Each cloud of rows lies close to a flat space through zero, with a little noise off it, and is much wider in some directions of that space than in others. After each cloud: how many dimensions does that space have?
(in the rows, 128 means zero)

[[174 112 148 101 150 113 160 135 125 133 117 123 104 134 120 168 140 187
  138]
 [ 89 133 134  92  82 147 109 133 141 155 126 136 119  85  97 139 189 136
  135]
 [ 65 136 160  96  82 125 127 137 148 155 129 125 110  55  86 163 205 138
  144]
 [135 129 129 132 138 122 128 125 126 107 122 122 134 129 137 125 115 135
  130]
 [ 94 136 106 136  98 149 102 128 131 146 141 133 147 134 132  96 137  79
  109]
 [113 125 158  84 111 118 140 128 140 127 109 115 117  73 103 173 196 181
  142]
 [110 143 100 144 112 154  88 116 127 121 132 145 143 129 132  86 105  93
  129]
 [141 132 123 163 157 118 133 122 121 108 132 130 132 148 145 115  78 112
  132]
 [139 111 138 136 141 104 158 159 124 136 142 103 128 176 150 132 112 110
  105]
 [153 112 149  98 138 111 159 137 129 131 117 113 117 126 124 167 157 176
  126]
 [147  98 202  55 135  76 203 157 140 140 106  84  94  89 102 235 225 234
  134]
 [ 92 147 123 119 107 142  95  96 136  89 103 128 155  70 121 116 156 140
  140]
 [120 131 102 144 113 147 109 134 125 157 148 143 131 157 133  95 110  80
  113]
 [127 122 144 110 122 121 139 142 133 136 126 121 113 118 117 148 149 148
  133]
 [130 113 155 120 138  96 171 140 131 140 131 100 127 130 135 166 157 138
  110]
 [149 133 108 146 149 135 111 110 120  83 115 129 149 143 149  99  84 130
  130]
 [151 111 156 119 152  96 170 145 126 122 124 103 117 141 136 164 132 158
  123]
 [111 144  86 176 127 151  95  99 121 126 141 146 163 146 153  73  89  58
  108]
 [153 133 115 131 142 141 114 102 124 107 114 143 134 121 130 120 113 150
  138]
 [163 126 110 113 136 145 113 122 122 110 115 137 129 145 132 114 110 158
  133]
 [130 123 142 144 150 102 152 130 126 111 128 107 137 136 145 139 116 125
  119]
 [121 125 157  93 116 123 142 132 137 149 120 132  99  82  94 174 182 174
  148]
 [179 119 145 117 163 116 148 129 121 107 112 130 102 133 122 154 107 189
  152]]
	6

[[116  68 160 154  78 109 140  91 114 123 101 109 160 126  89  79  97 158
   67]
 [149 142 114  99 125 108  77 133 133 146 109 137  69 161 130 194 131  90
  121]
 [119 138 128 107 117  62  91 129 141 131 125 172  99 150  86 143  69 123
  119]
 [113 145 147 143 117 128 113 158 149 143 153 134 146  77 108 112 119 147
  114]
 [123 129 142 109 104 155 128 122 129 133 137 160 111  65  98 129 139 146
  133]
 [150  99 104 130 118  99 142  86 116 146 144 129 131  51 151 133  93 169
  146]
 [159 187 123 135 132 187 101 160 138 105 145 141  95 135 140 113 159 128
   95]
 [118 148  91 121 142 139 138 159 147 146 123 150 136 139 142 164 125 130
  143]
 [159  97  89 136 142 135 150  98  67 127 117 152 119  98 143 119 167 133
  106]
 [129 123 132 147 150 127 153 129 140 157 102 108 162 154 104 128 132 160
  122]
 [109 113 117 105 125 154 130 118 132 161 103 141 125 117 131 124 106 136
  124]
 [142 111 116 100 121 112 117 100 106 128 138 126 110  84 104 162 157 109
  151]
 [137 126 112 100 128 127 129 134 118 121 130 135 132 130 129 160 158 111
  142]
 [133 142 119 155 156 135 130 132 130 145 116 107 141 168 146 134 137 123
  126]
 [120 129 167 129 106  78 119 167 149  99 121 156  67 152 116 137  99 128
  107]
 [135 111 158 130 125 101 147 109 116 115 140 110 148 123 117 121 146 131
  154]
 [115 146 125 105 118 121 114 162 149 107 148 132 118 122 139 127 112 114
  136]
 [137 124 148 145 106  87 102 116 124 143 139 126 130 121 142 169 126 115
  133]
 [130 176 118 147 129 121  98 139 177 141 141 141  90 137 133 169  74 138
  144]
 [118 136 117 190 158 178 136 127 120 159 120 105 141 119 165 133 165 111
  129]
 [158 130 142 130 125 135 127 124 109 126 134 129 109  96 103 145 181 138
  115]
 [162 110 150 116 124 139 118  99 112 160 107  99 130 134 150 119 139 144
  113]
 [136 115 127 131 120 142 110 121 118 151 135 122 110  50  99 103 136 149
   92]]
	14

[[114 170 130 153  57  93 126  88 118 153 165 129  98 133 151 116 148 155
  139]
 [ 46 194  91 121 136 115 179 122 193 191 143 107 120 162 136  83 159 130
  188]
 [116 171 155  90 157 161 113 147 157 146  96  98 120 132  91 121  98 135
  133]
 [128 129 139 112 148 113 134 131 119 111 112 109 171 134 124 145 144 127
  154]
 [113 142  73 166 138 124 129 110 195 145 154 176 137 149 160  67  86  87
   96]
 [125  92 140 118 140  82 139 138  98 124 111 108 152 141 142 150 161 129
  140]
 [132 149 138 145 108 132 137 104 127 141 167 142 131 154 130 161 120 164
  124]
 [168 138 122 123 124 170 121 138 146 127 150 152 116 119 115 144  66 128
  106]
 [135 144 175 128 123 118 140 109 108 157 141 139 108 129  90 131 171 103
   57]
 [114 125 160 123 131  66 174 105  95 119 126  65 146 158 119 157 176 145
  204]
 [ 73 143  93  55 233  73 224 114 194 221 133 119 223 188 105 123 139  45
  153]
 [118 128 116 128  94 175 109 150 123 159 154 139  50  96 122 115  92 150
   71]
 [ 91 108 118 107 151  87 177 119 173 176  88  99 148 165 139 121 138 141
  157]
 [135  84 127 103 129 166 115 156  57 119 153 125  94  85 109 167 132 135
  123]
 [127 107 107  82 153 137 122 169  90 142 151 130 120  99 118 139 122  88
  124]
 [ 98 172 103  83 200 142 133 161 197 186 130 142 152 154 108  93  87  67
  103]
 [134 112 160 150 118 126 147  82 113 140 133 139 116 152 115 161 159 157
  128]
 [151 156 178 122 117 134 124 131 133 154 134 129 108 133  93 139 107 132
   46]
 [139 124  96  97 195 174 128 195 155 127 142 149 147 134 118 143  78  93
  119]
 [100 154 119 172  93 119 118 100 140 103 139 108 132 140 158 111 121 178
  159]
 [167 106 181 121 124  77 149  86  89 128 112 121 153 138 104 162 172 111
  117]
 [ 93 151  71 132 154 117 126 157 187 136 137 143 178 152 173  95  96 116
  136]
 [169 108 133 151 108 123 140 126 124 127 158 155 113 128 128 141 103 120
   62]]
	13

[[135  90 100 132 135 118 125 128 111 132 135  96 118 107 102 148 187 159
  101]
 [126 131 141 136 122 109 134 155 147 118 101 111  79 130 124 141 131 125
  149]
 [ 98 143 151 115 113 124  76 105 117 152 107 136 180 167 141  83 115  94
  176]
 [129 108 142 148 134 118 154 137 108 126 164  74  65  79 118 145 157 100
  112]
 [139 158  68 133  95 110 147 119 154  95  80 155 123 153 191 152 111 148
  154]
 [ 93 153 165 101 149 119 123 107 141 143  90 148 131 140 155 112 101 122
  119]
 [153 121 118 150 109 116 118 117 150 133 117 132 125 143 127 157 182 178
  117]
 [169 183  83 114 124 156 126 156 153 104  94 165 105 158 116 162 115 168
  117]
 [130  83 122 150  87  95 162 127 108  88 158 112 149  93 103 102 131 175
  139]
 [120 150 123 124 113 140 135 124 117 116 124 132 108 135 150 120 122 100
  146]
 [ 91  76 140  74 140 137 148 158 100 137 135 148 110 139  84 112 116 155
  112]
 [119 139 139 151 119 168 146 142 115 120 148 123 132 126 106 111 119 113
  139]
 [108 152 136 137 147 131 118 104  97 129  80 148 106 100  99 113  97 110
  110]
 [146 142  95 145 129  95 161 132 157 123 105 150 101 122 158 175  67 148
  120]
 [105 126 135 148 147 144 141 121 103 154 133 110 104 115  88 127 120 119
   90]
 [134 123 101 126 149 145 120 126 129 128 120 141 153 120 151 143 136 117
  131]
 [120 106 135 142 116 100 147 116 133 127 115 146 143 114 133 144 133 187
  125]
 [126 169 121  77 162 122 106 131 129 141 119 134 120 145 138 111  48  72
  119]
 [154 151 127 115 149 138 109 149 154 122 118 138 111 140 121 127 103  91
  124]
 [113 108 142 123 140  76 120 100 167 133  62 163 138 136 155 125 117 155
  118]
 [ 90 120 145 148  89 145 136 139 121 116 113 116 172 152 109  99 161 178
  172]
 [113 111 127 125 124 181 158 181 143 120 178 101 167 174  80  82 106 132
  127]
 [116  85 132 126 135 138 120 127 110 147 169  93 144 131 108 107 164 107
  116]]
	14

[[129 135 124 107 125 163 153 118 141 137 124 129 123 123 135 137 121 134
  123]
 [124 132 101 108 141 175 163  81 140 131 126 124 104 133 132 145 159 133
  131]
 [117 125  88 120 146 151 150  65 142 120 129 122  93 141 117 146 190 125
  134]
 [132 137 138 123 108  96  97 152 136 124 123 125 142 114 123 140 117 131
  130]
 [127 136 106 111 129 149 160  94 143 130 128 136 111 125 135 140 153 127
  127]
 [127 101 160 180 144  68  70 176  94 115 132 130 148 146 110  85 115 119
  131]
 [125 125 123 119 127 165 139 126 137 137 127 114 121 132 130 142 118 145
  118]
 [130 144 122 103 115 155 151 122 142 137 123 128 129 112 139 146 114 133
  122]
 [126 135 117 109 125 162 151 119 140 134 128 124 123 122 133 142 124 138
  127]
 [131 102 169 179 140  81  82 181  86 123 131 132 152 138 115  79  94 118
  128]
 [120 119 102 120 147 182 164  82 138 131 127 118  95 140 126 142 154 134
  128]
 [131 131 124 132 128 106 122 120 125 121 128 138 130 127 125 124 142 119
  134]
 [115  99 118 152 153 131 104 115 124 116 130 108 107 154 111 130 159 138
  135]
 [122 102 111 149 160 151 151  87 113 129 133 132 103 154 118 107 173 115
  134]
 [126 116 139 144 135 133 114 149 117 129 133 120 130 139 122 118 118 137
  124]
 [138 134 179 143 116 122 117 203 102 144 136 133 168 117 141  98  43 135
  113]
 [127 113 124 141 138 129 123 129 122 128 129 120 121 141 119 119 130 132
  128]
 [128 127 144 137 124 112 110 155 126 129 126 126 145 124 129 123 106 134
  125]
 [130 146 106 104 117 140 150  96 148 129 124 130 119 117 132 154 154 128
  131]
 [135 142 134 121 119 126 140 132 128 132 133 137 137 116 134 127 111 125
  126]
 [135 135 154 130 120 141 136 162 117 141 127 132 148 124 135 115  74 134
  116]
 [127 127 122 115 131 167 151 118 133 135 129 122 119 130 134 137 125 136
  124]
 [124 113 124 144 138 110 100 121 126 116 127 115 121 141 114 124 153 130
  135]]
	4

[[152 150 148 123 102  98 175 105 117 146 176 154 124 131 100 155 111 150
  117]
 [118 135 138 136 155 136 118 139 134 119 107 114 103 129 127 112 158 125
  108]
 [115 128 145 159 186 131 115 160 156 107  86 126 137 154 123  90 158 102
  119]
 [141 135 134 122  98 102 147 126 132 178 143 155  86 124 145 191 146 169
  112]
 [140 175 132 109  87 124 193  95  78 111 186 129 150 123  71 126 105 146
  144]
 [127 116 125 137 148 131 119 133 137 104 120 132 178 140 120  94  99  92
  151]
 [143 159 149 112 115 124 171  91  89  90 181 121 165 122  66  81  87 114
  125]
 [136 177 152 122 119 114 179 109 101 116 166 142 152 132  78 115 120 123
  140]
 [120 154 141 172 175 140 147 111 135  96 135 128 141 137 113 101 106  85
  151]
 [139 102 107 103  85 116 121 142 128 157 128 134 126 128 145 164 133 166
  122]
 [100 104  84 110 125 177  80 152 115  99  76  70 112 113 153  99 159 135
  133]
 [138 172 176 146 155 110 162  97 124 120 161 150 133 128  92 111 113 100
  121]
 [123 121 127 146 142 119 124 158 155 154 100 137  96 146 152 158 168 149
  118]
 [ 91 125  94 154 157 170  92 161 140 121  64  97  94 128 174 135 172 125
  152]
 [160 145 129  84  54 100 190 101  85 140 201 134 128 121  77 154 111 189
  105]
 [148 147 136  62  52 103 162 115  82 151 172 131 115 107  94 148 145 188
   97]
 [110 160 142 175 173 137 142 130 145 127 113 133 101 138 138 140 147 108
  143]
 [143 142 126  77  70 118 152 109  87 134 167 124 132 109  99 133 122 159
  117]
 [145 156 142 114  98 110 169  98 103 137 175 143 125 118  99 146 110 144
  123]
 [118 154 121 129 126 154 147 102  94  90 148  99 131 113 102 100 111 117
  143]
 [125 140 133 126 128 125 136 135 124 133 125 126 111 126 123 133 150 141
  118]
 [127 131 125 119 119 133 129 120 118 127 133 117 114 118 128 129 130 136
  120]
 [122 145 120 132 131 150 143 111 104  92 143 100 135 120 104  97 113 121
  138]]
	7

[[105 118  78 188 158  97 121 101 212 216 117  58 140 219  23 197 115 127
  136]
 [ 87 129 125 119 111 160 158 113 131 103 108 150 103 108 137 117 171 126
   94]
 [ 77 108  67 161 121 151 141  75 224 199 112 113 142 172  43 155 160 106
  111]
 [121 132 136 113 119 120 133 155 116  78 115 141 135 139 143 166 135 116
  137]
 [175 202 135  98 153 132  87 190  76  51 119 117 138 145 144 200  76 125
  153]
 [140 157 123 104 116 155 124 134 101  82 103 147 131 101 146 139 131 130
  134]
 [ 97  84 133 151 116 133 158  86 144 185 128 129  99 100 126  66 169 147
   97]
 [119 107 143 110 105 131 147 133 106  98 115 158 128 101 162 111 152 131
  127]
 [ 69  93 128 179 128 123 161  67 189 197 155 110  77 126  92  74 174 126
   81]
 [166 101 154 146 143 119 107 129 109 203 157 112 114  97 142  70 114 155
  128]
 [163 114 149 113 115 109 110 146 109 110 152 153 151 105 161 111 114 114
  158]
 [138 141 121 138 146 128 116 123 136 153 142 110 128 140 113 120 106 133
  125]
 [149 140 157 101 118 161 122 159  68  96 108 152 105  69 179 116 148 143
  120]
 [116 106 100 136 113 141 130 109 163 163 104 131 145 135  95 148 150 120
  133]
 [139 145 130 102 113 151 126 142  99  85 107 153 132  99 153 138 136 127
  134]
 [140 166 121 133 169 130 110 137 127 147 148  92 121 161 111 130  83 141
  114]
 [130 138  94 137 139 122 127 103 153 149 121 109 154 163  93 135 100 133
  139]
 [155 171 147 127 170 127 110 148  89 131 150  95 104 132 142 110  83 156
  114]
 [108 134 141 115 108 136 148 120 117  76 130 157 110  97 155 111 154 116
  116]
 [133 111 129 147 128 120 128 117 131 164 119 113 118 120 116 121 137 143
  132]
 [ 86  83 144 160 131  98 152 114 164 169 153 116 107 151 115 110 154 122
  107]
 [ 81 144 110 160 153 133 158  82 154 163 128  88  86 155  90 104 134 154
   78]
 [138 144 112 134 144 111 116 138 137 125 117 103 145 168 101 175 103 129
  147]]
	8

[[174 137 169 124 143 111 141  97 133 106  94 120 159  95  96 117 160 146
  121]
 [ 75 156  74 124  72 112 123 149 128 132 127 121  68 162 156 150 108 130
  119]
 [144 117 145 124 134 118 117 121 124 122 122 119 143 125 122 121 130 132
  133]
 [136 106 139 129 149 151 124 129 122 150 143 139 143 128 131 124 121 125
  133]
 [118 101 121 123 134 160 111 131 115 175 154 149 122 148 150 129 108 131
  134]
 [108 123 113 137 126 132 118 150 126 125 144 123 121 139 139 132 111 112
  132]
 [ 58 130  69 142 102 129 111 182 124 120 165 117  87 168 165 144  90  96
  139]
 [128 111 131 133 143 140 119 135 126 137 142 130 137 134 132 126 118 120
  134]
 [140 116 139 123 134 131 117 120 124 139 127 128 138 130 127 122 130 137
  131]
 [169 119 161 115 147 145 138  92 125 157 115 148 149 107 110 122 148 155
  122]
 [116 144 120 137 117 101 127 143 134  86 121 102 126 128 124 129 129 113
  130]
 [135 119 135 126 134 135 125 122 126 136 130 131 134 127 129 126 127 128
  129]
 [179 113 175 119 150 121 125  94 126 128 106 124 167 104 101 114 152 149
  127]
 [121 139 117 129 122 134 139 129 133 134 130 135 115 126 128 136 130 126
  124]
 [145 147 137 128 131 129 151 111 136 128 114 137 131 107 114 130 147 138
  116]
 [ 72 162  68 119  68 119 132 143 130 142 128 130  59 162 160 153 110 135
  114]
 [114 110 116 132 134 147 117 143 122 146 151 135 125 142 142 127 109 116
  136]
 [134 155 126 124 116 116 146 115 137 117 106 126 120 114 117 132 144 138
  118]
 [127 115 126 129 138 155 130 128 125 159 146 149 127 131 135 130 121 129
  130]
 [ 92 111  99 143 137 157 118 162 124 142 169 140 115 149 151 135  97 101
  138]
 [ 97  85 109 129 129 147  89 157 111 155 170 128 120 167 161 127  88 110
  147]
 [121 146 121 131 122 117 134 131 135 108 121 119 121 125 125 130 132 125
  124]
 [131 126 130 115 113 121 119 114 124 142 117 130 120 135 131 127 128 144
  125]]
	4

[[144 119 111 123 170 155  68 165 155 164 119 118 175 100 122 103 179 145
  110]
 [ 79 109 143 178 134  90 136  94 100 161 125 106 180 119 131 154  91 129
  122]
 [156 125  88 125 118 140 134  92 121 136 144 122 117  91 117 169 106 136
  106]
 [127 138 138 112 124 163 102 112 130 134 136 130 141 112 118 133 140 137
  115]
 [ 99 129 142 141 104 123 156 100 124 155 108 126 142 144 131 144  90 125
  125]
 [111 137 131 135 117 117 155 123 119 178  97 136 153 166 141 141  98 108
  110]
 [121 143 102 114 136 124  99 127 116 136 131 101 121 102 117 118 132 152
  127]
 [118 130 110 139 147 117 101 129 124 158 101 144 146 114 104 125 143 152
  102]
 [146 123 160 148 138 175 124 157 133 119 143 145 124 148 135 121 152 119
  109]
 [ 85  97 138 121 115 120 128 140 107 160 101 108 160 117 180 147 131 111
  152]
 [ 85 194 130  75  87  91 153 106  81  54 151 102  41 151 119 104  92 141
  171]
 [124 138 136  99 109 147 127 105 116 140 116 158 144 130 122 149 121 117
  110]
 [107 161 114 130 124 116 147  82 123 154 127 110 170 108  79 146  66 163
  100]
 [104 131 122 122 122  96 159 138 110  86 146  86 106 107 131 125 100 148
  165]
 [128 128 122 104 118 126 107  97 114  78 165 113 101  84 120 138 136 141
  153]
 [124 106 150 173 145  97 123 121 133 156 124 143 170 163 144 126 133  95
  124]
 [160 138 144 135 112 197 129 115 173 146 119 164 117 151 104 123 133 131
   91]
 [160 144 102 149 159 100 106 111 169 162 122 133 158 147  93  97 131 125
  104]
 [ 85 144 152  95 103 102 126 120  70 122 140 111 128 165 186 134 121  72
  160]
 [155 125 114 133 143 130  85 146 152 131 123 145  93 152 137  93 183 116
  135]
 [122 111 152 135 110 145 155 143 101  91 138 142  84 138 156 149 133 115
  140]
 [ 92  99 137 152 139 121 117 128 120 159 109 118 163 100 135 145 128 148
  124]
 [129 111 137 144 136 136 145 152 161 150 100 131 150 133 123 117 127 135
  124]]
	11

[[173 144 187  36 190 140 181 151 234 110  51 220 165  95 196 168 215  92
  135]
 [147 133 120 116 149 142 160 134 140 180 114 103 123 113 125 139 129 145
  128]
 [124 105 160  89 156 100 152 160 167  62 119 191 140 123 185 144 168  87
  135]
 [140 197 109 154  95 182  92  78 136 197  71 132 146 100  93 101 132 156
   85]
 [122 102 124 112 158 100 183 175 151 119 130 133 127 115 170 152 134 120
  134]
 [129 121 144 101 141 120 149 142 157 107 108 163 132 117 163 134 152  97
  124]
 [186 159 176  39 193 149 186 150 235 139  41 211 170  90 187 176 211 114
  131]
 [132 197 100 179  98 142  78 106 123 161 105 134 174 117  99 131 118 188
  100]
 [100 121 116 160 105 104 103 133 105  94 151 128 133 138 125 118 111 128
  118]
 [ 76  68 118 170  93  87  89 124  52  56 212  97  88 174 109  96  83 101
  143]
 [159 143 144  93 152 152 145 119 156 158 101 133 135 120 126 142 151 130
  138]
 [118 167  92 181  96 139 100 111 105 170 120 101 141 120  95 116  97 170
  103]
 [197 194 163  61 162 190 143 100 205 185  38 175 166  96 132 151 194 138
  123]
 [149 127 156  89 140 144 126 116 146 118 114 147 127 134 127 131 155 109
  143]
 [106 112 111 150 105 124 113 120  95 125 153 103 106 138 113 106 102 123
  125]
 [110  80 113 155 136  87 144 158  79 113 199  65 102 158 112 142  81 145
  159]
 [129 172 130 140 129 113 115 148 169 101  88 197 186 108 157 154 155 152
  105]
 [ 87 123 116 163  99  97 108 143 122  80 135 166 136 123 157 112 124 111
   99]
 [ 73 106  89 205  82  87  80 133  55  87 197  90 116 157 103 106  68 145
  122]
 [187 198 169  59 170 164 157 132 236 148  22 223 193  82 175 168 213 131
  113]
 [162 160 142  96 142 170 135 105 161 171  81 139 137 110 123 130 155 130
  125]
 [120 166  96 176 104 133 110 121 118 158 116 120 150 112 113 126 109 168
  101]
 [163  64 179  28 204 117 222 166 175 119 131 130  95 130 176 162 168  79
  178]]
	5
